The rows are grouped in 3 ways, from coarse to fine. Each group lies inside one group of the grouping before and may be the whole of it. The rows also spread widely along 9 directions, which tell nothing about the answers.
Known rows, each followed by its group in each grouping:
[ 39  19 -23 -39  -7  19 -26 -21 -10 -21   2  -8 -21  -5  14  20  -6 -12
   7  42 -17 -24 -58   7  27  23 -20  16 -20 -48  -6 -42] | sel j_680 j_847
[ 29 -12   2  23  19 -12 -10  -8  -5 -30  22  80 -33 -23  13 -12  49   7
  -9  22 -30   7 -11   8  54   9  12  30  27  14   8  26] | sel j_842 j_372
[ 37  30  -3 -35  34 -16  32 -20  -6  44  -2  22 -52  -6 -54  -3  24   5
 -16  -1 -35 -18 -21 -49  12   9  27   5  19   4  27  42] | sel j_105 j_416
[  8  21   9   1  18  43   7   9 -53  43  -1  -5 -12  -6 -37  22  27  29
 -20  42  32 -23  -6 -42  -1 -18  21  -5   5 -26 -21 -12] | sel j_105 j_907
[ 42  58   5  14  26   3 -11  41 -32   2 -20  66 -28  24 -17  17 -17   7
   9  32 -36  -3  42 -13 -14 -21 -11  13  15 -14  12  45] | sel j_56 j_80
[ -4  33 -19   8   0 -12  19 -15 -11 -27  13  45 -61 -31 -50  -7  48  23
   2  43   9  13   3 -37   8   3 -26  24  37  45  20  24] | sel j_842 j_423
[ 31  16  -4  -4  14  -6   1  16  31  -7  -9  56 -22  19  31   4   2 -43
  14  -2 -86 -17  -9  35  22 -17  -9  12  -1 -30 -16   9] | ruk j_307 j_224
[ 30 -20  -7   5  10 -14  13   8  -2   2   5  72 -34   5 -28  11  40 -13
 -15  31 -27   1  -2 -15  22   4  47  27  28  -8  26  42] | sel j_842 j_824
[  6 -11  -2 -10  18 -21  29  -3  -1  32  29  45 -37 -23 -33  -6  62 -50
   2 -21 -60 -11   5  -3  13 -21  -5 -12  15 -27 -20  12] | ruk j_971 j_641
[ 41  -4  13  26  28  20 -13   7 -33 -24  15  66 -11   4   3  11  27  45
 -33  65  -2  10  -6 -14  51   6  51  35  23  -1  13  26] | sel j_105 j_87
[  2  -8 -16 -16 -15  17  -8 -19   8 -15  -5   4 -31 -14  22   6  34  -3
  11  22  15 -44 -61  -1  45   6 -24  18   2 -23 -27 -37] | ruk j_307 j_176
[ 22  36 -18  -2 -17  30 -15  48  -4 -11 -28   8  -3  41   1  49 -17 -19
  13  60  -8 -13  -7   1 -17 -17  -2  16 -11 -58 -16 -11] | sel j_680 j_253
[ 45 -43  -5   8  -8   9 -46  -1 -26 -54  21  59  -4 -15  38  18  36  -1
   0  48   3 -16 -38  22  71  19  -5  40   1 -45 -13 -10] | sel j_680 j_693
[-24   8   4  16  22   3  51 -28   7 -20  64  33 -19 -51 -44 -25  73 -33
 -43  34 -80  55   4  27  11  -5  50  -4  -4  26  -5 -24] | ruk j_531 j_608
[ 35  24   8 -32  34  16  13 -23 -26   7  28  15 -26  -5 -52  13  16   1
 -27  50 -42   9 -26 -10  13   2  28  -7  -5 -23   2 -24] | ruk j_971 j_896
[ 15  61  21  24  56  17  16   4 -22   8  34  54 -14 -15 -16 -11  13   9
 -33  24 -74  36  24  17   1 -20  31  -4   1  19   4   5] | sel j_842 j_372
[-17  90 -15  -1  10  30  19  -7   2   5   3 -37 -16 -23  -5  -6  -9  13
  -8  29 -38   4 -23   2 -13 -10 -13  -3 -21   6 -15 -57] | sel j_56 j_80
[-18  -1 -14  -1 -18   3  25  -1  -2   4 -11  22 -48 -14 -30   7  61  -4
  12  19  36 -33  -9 -37  13 -13 -21  13  29   0 -14   5] | ruk j_307 j_176
[ 49  40  -9 -37  21  -6   8 -16   9   7 -11  22 -32  14  -7  10 -13   6
 -11  26 -50 -14 -41 -16  23  20  26  26   3 -15  24  16] | sel j_680 j_693
[  9  39  -1 -42  25 -16  27 -45 -14  37  -1  17 -68 -27 -51 -13  32   7
   6  -4 -22 -30 -23 -46  16   7 -12   1  26  20  14  21] | ruk j_531 j_608
[ 36  26 -19 -44  23 -25  28 -30   1  13  30  19 -54 -28 -51 -12  34 -23
  -8  15 -57   6 -24 -19   1  18 -14   1   5   8  16  14] | sel j_105 j_907
[ 13  35 -35  -9 -25   3 -11 -13  30 -67 -13   2 -31   0  20   8   0  13
   9  67 -10   2 -54  -1  26  25 -14  44  -1   4   1 -25] | sel j_680 j_693
[-14  72   3   4  22  47  19 -26 -32   9  10 -32 -17 -34 -28  -2  12  55
 -34  54  13   2 -32 -26  10   3  23   3  -9  18  -8 -52] | sel j_56 j_80
[ 28 -34   6  25  18  -3  -6   2  17   6  15  67  -9 -13  47 -12  45 -21
 -13 -15 -60 -13 -32  32  67  -2  45  24   8 -25 -10   8] | sel j_842 j_372
[ 22  15  -2  12  17  16   4 -13  -1 -41  27  43 -15  -8   2   2  23  12
 -34  59 -39  30 -12  11  35  14  51  30   0   3  12  -4] | sel j_680 j_847
[ 22   2 -15 -25 -19   6 -21   6 -33  18  -9   5 -25 -12  -3  25  24 -22
  29   7  21 -55 -27 -16  15  -5 -50  10   0 -59 -23 -12] | sel j_680 j_693
[ -6  -1  11  23  15  26  22 -13 -24 -38  47  32 -17 -27 -52   6  61  17
 -39  79  -9  40   2  -6  22  -6  42   7   9  10  -7 -28] | ruk j_971 j_896
[  1  53  -8   6   8  10  17 -13   2 -14  -3  21 -41 -10 -18   0  23  44
  -8  37   0   2 -15 -32  23   5  10  31  22  33  15  11] | sel j_680 j_253

New rows, each followed by its group in each grouping:
[ 42  30 -23 -35  10 -30  16  -7   5   0  10  29 -55  -6 -55   2  23 -31
   4  22 -47   4 -11 -26 -10  10 -19   7   9  -2  23  30] | sel j_105 j_416
[ 29  24   0   5  26 -19  -1 -18  -8  -2   6  51 -54 -24  -2 -21  34  29
   7  -7 -19 -20 -10 -27  45   6 -21  23  31  29  13  40] | sel j_105 j_416
[-16  28  -4  37  -8  31 -14  22 -10   3 -35  11 -21   4  30  12  15  33
  16  26  35 -36 -15 -19  20 -22  -9  23  21  -5 -28  -7] | sel j_842 j_372
[ 43  -6 -38 -58 -31   8 -16   6   7 -48  -4   5 -30  22 -29  46   2 -57
  12  90 -11  -7 -53   7  -8  18 -26  11 -20 -64  -8 -38] | ruk j_307 j_176
[-16  32 -25   6 -16 -19  16 -20  22  -6 -27  12 -62 -33   1 -21  40  30
  26  -6  19 -38 -27 -42  35  10 -34  35  36  37   3  15] | sel j_56 j_80
[ 43  25 -21 -21  -2  23 -42   2 -18 -25 -19  10 -22  16  20  30 -27  16
  14  62   2 -27 -49   0  20  14 -22  20  -4 -39   0 -27] | sel j_842 j_824
[ 35  23 -18 -25  20 -39  38 -15  24  -3  25  45 -54 -15 -54 -15  39 -34
 -12  13 -78  24  -5 -17  -2  10  13  11  11  18  32  40] | sel j_105 j_416
[  1  64 -11 -21  17  -5  25  -1 -10  51  22 -15 -34 -37 -27 -14  20 -47
  17 -35 -65 -17   4   1 -27 -29 -61 -30 -16 -14 -25 -21] | sel j_105 j_416
[-12  43 -28 -22  -3  -7  28 -19  30  38 -23 -16 -52 -16 -11 -11  21   0
  13 -19 -19 -39 -48 -31  12  -5 -18  12  13   7  -3  -8] | sel j_842 j_423
[ -7  -2  -8  21  -4 -14  16   4  -3  18  -9  53 -49 -22 -17  -9  65   0
  15  -5  13 -23   4 -35  22 -13  -8  21  43  16  -1  39] | sel j_842 j_372
[-29  42  -3   2   4  30  48  11  17  32  -4 -10 -13  -1 -24   6  25 -29
  -8  11 -37 -10  -4  -2 -20 -38  14 -13  -7 -15 -32 -31] | ruk j_307 j_224
[ 31  19 -21   6 -11   7 -19  21   3 -66  10  40  -7  12   9  22  -2 -19
  -2  77 -38  25 -10  25   8   7  -2  34 -11 -26  -3 -12] | sel j_680 j_693
[ 55  45  11 -20  44  17 -24 -11 -30   5  18  31  -9  -4  25   4 -19  14
 -15  15 -63 -14 -29  21  38   8   1  10 -15 -33   1 -14] | sel j_680 j_693
[ -5  56 -11  18   6  15  23   6  23 -15  -4  16 -17   7   7  -2   3   5
 -16  34 -46  17   1   5   2  -9  35  22  -1   6   2  -7] | sel j_680 j_847
[ 10  27   0  -8  19 -12  -1 -20 -18  33  37  27 -35 -58  15 -22  50 -25
  26 -59 -50 -32  -6  16  33 -13 -69  -5   4 -14 -23  -9] | sel j_680 j_253
[ 12  63  16  -1  52   2  35 -20  -3   3  23  51 -41 -16 -21 -20  19  19
 -23   9 -65  15  12  -2  14 -10   8   2  15  36  11  16] | ruk j_307 j_176
[ 49  67   1   4  40   6 -17  17  -3 -16   8  37 -16  14  23   0 -31   0
  -1  22 -86  10   1  26   8 -11 -13   6 -12  -8   0   5] | sel j_105 j_416
[ 23  56  -3 -61  32  -3  33 -28  -8  76 -19 -16 -58   3 -57   7   2   3
   6 -15 -31 -47 -31 -53  -5  -9  -8 -16  11 -21   3   1] | ruk j_971 j_896
[ 17  44 -16  19  -6  10 -26   3   5 -73  10  40 -25  -8  28   5   6  25
  11  57 -21  17 -12  17  30   8 -35  36   7  14  -2 -10] | sel j_680 j_253
[ -1   3 -25 -19  -7   7  11 -46   0 -18  40 -16 -31 -55 -16 -12  57   3
 -13  36  -2  -1 -62  -9  37  25  -9  13  -3  11 -10 -46] | sel j_105 j_87
[ 34  28  -8 -41   7  35 -25   0 -56  25  -7 -16 -23   0 -34  40  -2   1
   6  57  28 -35 -42 -25  -4   4 -24  -9 -11 -55 -13 -36] | sel j_842 j_372
[-26  39  32  42  42  16  27 -11 -39  54  27  37 -16 -54   9 -32  59  35
 -15 -51 -17 -27  25 -10  39 -36   7   1  22  21 -22   9] | sel j_680 j_693
[-26 -25 -17  21 -27  30 -20 -10 -35  -4  12  -2 -20 -48  13   5  65  11
  15  21  63 -44 -37 -11  41  -4 -35  15  12 -22 -37 -48] | sel j_842 j_824
[ 30  -6 -15  -9  -9  26 -25  22 -49 -22  22  26  -9  -2 -35  42  19 -34
  -1  76   2   6  -7  10 -11  -1 -12   2 -10 -59  -8 -26] | sel j_842 j_824
[ 47 -13 -23 -47  -1 -21  21   2  29  19  13  29 -24   6 -25  17  28 -76
  -6   4 -85  -1 -38  14  11  12  33   9 -14 -60  10   5] | sel j_680 j_253
[ 39  66   0 -31  46  16  25 -21 -17  23   5   3 -31   7 -44   9 -11  36
 -40  53 -41  12 -26 -34   2  13  47   7   1  11  29   6] | sel j_105 j_87
[ 24 -45 -17   7 -12 -29  15  29   4  -3  22  65 -28 -10 -35   7  72 -71
   3   8 -38   5  15   0   8 -12   7  13  14 -35  -2  40] | sel j_105 j_416
[ 36  35   4 -20  26  30 -13  -3 -24  22  15   3   2  -5  19  13 -10 -22
  -9   8 -56 -19 -23  25  15  -5   4  -5 -29 -60 -18 -37] | sel j_680 j_847
[ -7  76   0 -17  13  43  22  13 -36  11 -24 -16 -25  25 -72  37 -14  15
 -13  87   9   5   8 -42 -46 -19  22  -7   2 -10  -1 -12] | ruk j_531 j_608
[ 59  31 -19 -30   5  -8 -29  18 -27 -15 -11  34 -40  15 -25  27  -8 -17
  26  42 -15 -18  -6 -21  -6   4 -54   9   4 -32   6  24] | sel j_105 j_416
[ -2 -15   1  -4   2  16  24   8 -31   5  32  35 -23 -22 -51  16  66 -39
 -14  37  -2  -1  12  -6  -3 -19   1  -7   5 -29 -21 -10] | ruk j_307 j_176
[ 27  44 -23 -77  16 -31  18 -52  12  39 -13  -7 -75 -20 -33 -10   9 -25
  26 -23 -52 -46 -57 -31  12  18 -44  -3  11  -6  12   4] | ruk j_531 j_608
[ -5  27  -9  -4   7  29   1 -34 -28 -23  44  -6 -23 -51 -29  -4  44  14
 -23  60   6  18 -40   0  18  14  -6   3  -6  13 -11 -59] | sel j_842 j_372
[ 51  16 -12 -21   5 -10 -24   5  -8 -41   1  51 -42  17 -15  20  -1 -10
  23  54 -33  -3  -9  -1  15   4 -39  18  12 -27   1   7] | ruk j_971 j_896
[ 68  21 -23 -44  -1 -13 -16  13  15 -36 -35  37 -47  59 -28  40 -31 -12
  16  78 -36  -8 -31 -20   0  12  -2  27   9 -40  18  19] | ruk j_971 j_896
[ 43  60   4 -16  35  37  -1  14 -25  -3   7  17  -5  25 -33  32 -32   3
 -37  86 -49  32 -12   4 -19  -1  47  -2 -18 -25  12 -21] | sel j_842 j_372
[ 20  32 -12   6   3  24 -36   3 -26 -75  10  34 -28   7  -5  25   1  28
   6  96   6  14 -10  -2  17   4 -33  18  10  -4 -18 -20] | ruk j_971 j_641
[ -2  61  -9 -48  15  39  29 -18 -14  38   0 -49 -27  -7 -39  17  -1 -10
 -11  31 -12 -25 -43 -17 -19 -11  -9 -22 -27 -31 -21 -64] | ruk j_307 j_176
[  5  20 -36 -39  -8  14  25 -20  28  19   9 -36 -19 -10 -16  10  10 -45
 -16  26 -55  -5 -67  11  -4  12  27  -2 -28 -38  -4 -62] | sel j_842 j_824
[ -6  68 -28  -8  -9  13   6  12  -9   7 -34  -7 -48  10 -29  20 -10  18
  22  41  20 -22  -2 -39 -27 -11 -35  10  16   2   4  -4] | sel j_842 j_824
[  7  14 -20   5  -7  -9  27  22  32  11 -23  33 -35  18 -23  12  27 -30
   1  26 -30  -1  -9 -17  -7 -11  32  20  17 -10   6  25] | sel j_842 j_372
[ 42   3 -10 -37   1  -4 -18   1 -27  24  19  25 -25 -20  -6  16  26 -51
  24 -12 -39 -34 -21  12  16  -1 -49  -4 -11 -64 -16  -8] | sel j_680 j_253
[ 45   8 -13 -11  19 -29 -21 -35  23 -20   4  58 -51 -22  42 -26  20   7
  16 -14 -53 -25 -52   8  69  25 -24  33  22  14  11  19] | sel j_842 j_372
[  3 -33 -19  -4 -28  -1 -10   0   3 -11  -9  17 -34  -8  -2  14  52 -19
  28  22  20 -42 -35 -14  36  -7 -27  21  17 -41 -32 -19] | ruk j_971 j_896
[ 33 -27   0  -8   2  11 -26 -13 -60 -64  67  51 -23 -35 -51  19  59 -17
  -7  87   3  25  -5  12  26   9 -33   2   2 -30 -14 -35] | ruk j_971 j_896
[ 37  -6  25  15  36  39  -9   3  -5 -14   9  57   8  16  35  12  10  12
 -32  42 -52  -4 -27  31  58  -6  64  19  -6 -32 -14 -12] | ruk j_307 j_224
[ 51  35  -8 -35  26  -5   4 -12  26  11   6  29 -21   9  16   3  -9 -23
 -10   0 -98  -4 -43  24  31  13  24  15 -16 -29  13   0] | sel j_680 j_253
[-26  33   7  22  13  24  25   3   3  35  -1  -2 -19 -15   1  -9  32   3
   3 -11 -23 -27  -2  -5  15 -39   1  -6   5 -13 -38 -33] | ruk j_971 j_896
[ 10 -38 -19  -3 -29   5 -14 -14  -5 -20  10  24 -27 -29   9  12  67  -4
  12  23  30 -31 -51  -9  61  19  -9  32  12 -27 -14 -12] | sel j_680 j_253
[-20  13 -15   0  -1  12   9 -14   4  -1  31  -5 -19 -36   0  -7  46 -29
   5   8 -37  -8 -26  18  16 -17 -28 -12 -10 -22 -47 -57] | ruk j_971 j_641
[-11 -11 -24  -2 -23 -27  15 -11   0  17   5  29 -60 -46 -27 -11  80 -31
  35 -18  19 -34 -11 -31  15  -6 -55  13  36   6 -13  17] | sel j_842 j_372
[ -4  46 -19 -16   8  12  32 -10  34  47 -39 -18 -32  16   1   3  -9  15
 -10   1 -28 -36 -50 -31   9  -1  45  16   7  -7   7  -9] | sel j_842 j_824
[ 16  13  14  24  33 -19  -3   6 -40 -10  30  95 -47 -25 -25  -9  53   7
  12   4 -27   2  50 -11  25 -24 -38   3  43  14  -9  47] | ruk j_971 j_641
[ -9   9 -13  36 -12  21  11   8  28 -80   8  30 -15  14 -10  13  27  14
 -26 105 -17  44 -15   7  19  -3  48  35   6   8  -8 -30] | ruk j_971 j_896
[ 20  17  -5  -5   9 -22  17  10  -9  26  -8  53 -42  -2 -23   4  34 -14
  12 -10 -21 -26  13 -30  10 -11  -7  21  28 -12   7  50] | sel j_680 j_693
[ 11  39   7   7   9  27 -15  29 -32  12 -44  29 -26  32  -9  30 -10  16
  17  39  10 -37  11 -26  -4 -28  -6  11  22 -26 -16  20] | ruk j_531 j_608
[ 28  29   7 -22  14  25 -27  -8 -50  20 -21   6 -38   5 -15  24   1  37
  24  27  36 -57 -27 -41  26 -10 -44   1  18 -34 -21 -13] | ruk j_971 j_896
[ 11  51  14  -6  37  59  -8 -13 -59  37   0 -11 -11  -4 -18  21  -8  61
 -31  45  20 -24 -30 -27  16  -2  32  -3  -2 -15  -3 -36] | sel j_842 j_824
[ 59   6 -18 -48  25 -37   1 -32  -9   5  26  59 -59 -22 -32  -7  24 -24
   3   5 -63  -5 -26  -7  25  26 -18  11  16  -7  36  27] | sel j_842 j_824
[ 23  12  15  13  41  33 -11 -33 -33 -12  46  18  -8 -42  16 -16  32  45
 -38  38 -22   7 -40   8  58  12  28  11  -7   8 -14 -35] | sel j_105 j_907
[ 58  48   0 -16  26  -1   1  38 -18  17 -33  62 -23  54 -25  35 -30  -7
  -1  38 -44  -9  23 -20 -14 -12  24  20  13 -37  24  59] | sel j_680 j_693
[ 31  -9  -4  13   3   0   0   5  11 -62  -3  65 -35  28 -24  19  25  23
 -20  91 -11  24 -12 -17  34  10  50  42  27   3  16  22] | ruk j_971 j_896
[ 45   9   0  -4  15  19 -35  13 -39  -1  -7  42 -20   8   6  26   6   3
   8  39   2 -25 -18  -4  25  -1 -11  12   9 -39  -6   3] | sel j_842 j_372
[ 18   4 -22  12  -4  10  -5   9  15 -42  14  35 -11   2   9  11  13 -19
 -16  59 -47  22 -20  29  16   5  27  24  -8 -19   2 -22] | sel j_842 j_824
[ 38   6 -20   1 -10 -29 -25  27  -3 -32   4  71 -32  -4  16   9  20 -46
  39   5 -43 -14  17  18  14  -8 -66  25  13 -31  -7  32] | sel j_680 j_693
[ 55   8 -13 -16  -2  -1 -37  12 -30 -34  -7  47 -29   6  -7  27   0  -3
  15  57  -6 -14 -18  -6  22  15 -29  24   6 -36   7   8] | sel j_56 j_80
[-13  62  -7  -5  13  34  19 -22   1 -22  23 -28 -21 -17 -24   1   8  18
 -19  62 -29  19 -30   1   3  -7   2  -5 -15   7 -20 -71] | ruk j_971 j_896
[-47  -8 -34  31 -33  -7  37   2  40   6  -6   9 -37 -29   3 -16  68 -23
  13  -9   0 -18 -13 -12  13 -17   2  24  22  11 -17  -9] | sel j_842 j_824
[-26  41 -23  14  -7  -9   9 -34  31  -7  -9   3 -58 -44  31 -37  40  29
  24 -18   0 -31 -43 -17  43   3 -44  27  26  50 -14 -13] | sel j_842 j_372
[ 33  28 -10 -16  20   9 -28 -21 -19   5  -6  21 -37 -10  22   2  -4  30
  12  11 -10 -39 -45  -9  42  11 -25  19   9 -11   2 -10] | sel j_842 j_824
[-39  16 -23  35 -23  25  -7  -3  -2 -16   5  -6 -22 -40  26  -8  42  10
  18  13  23 -25 -23   4  25 -13 -38  17   7   3 -36 -50] | sel j_842 j_824
[-22  -8   6  13  -6  49  22  11 -17  15   1  -1  -4  -4 -17  22  48  -2
 -24  46  25 -20 -21 -10  14 -22  39   4  -1 -35 -34 -39] | ruk j_307 j_176
[ -4  -9 -26  -9 -22  22  13 -13  29  -6   4 -30  -2 -19  13   7  32 -26
 -16  30 -23 -14 -76  15  32  12  37  17 -28 -40 -22 -67] | sel j_56 j_80
[ 11   8 -21 -15 -15  -4  -5 -30 -12 -28   3  16 -46 -31 -10   1  42  23
   9  34  33 -27 -44 -34  42  26 -27  34  21   9   3  -3] | sel j_680 j_693
[ 30  30  14 -16  28  40 -27 -27 -73   1  41   2  -5 -39  -3  10  16  29
 -19  36   3 -16 -34   1  37  11 -18   0 -15 -28 -18 -48] | sel j_680 j_693
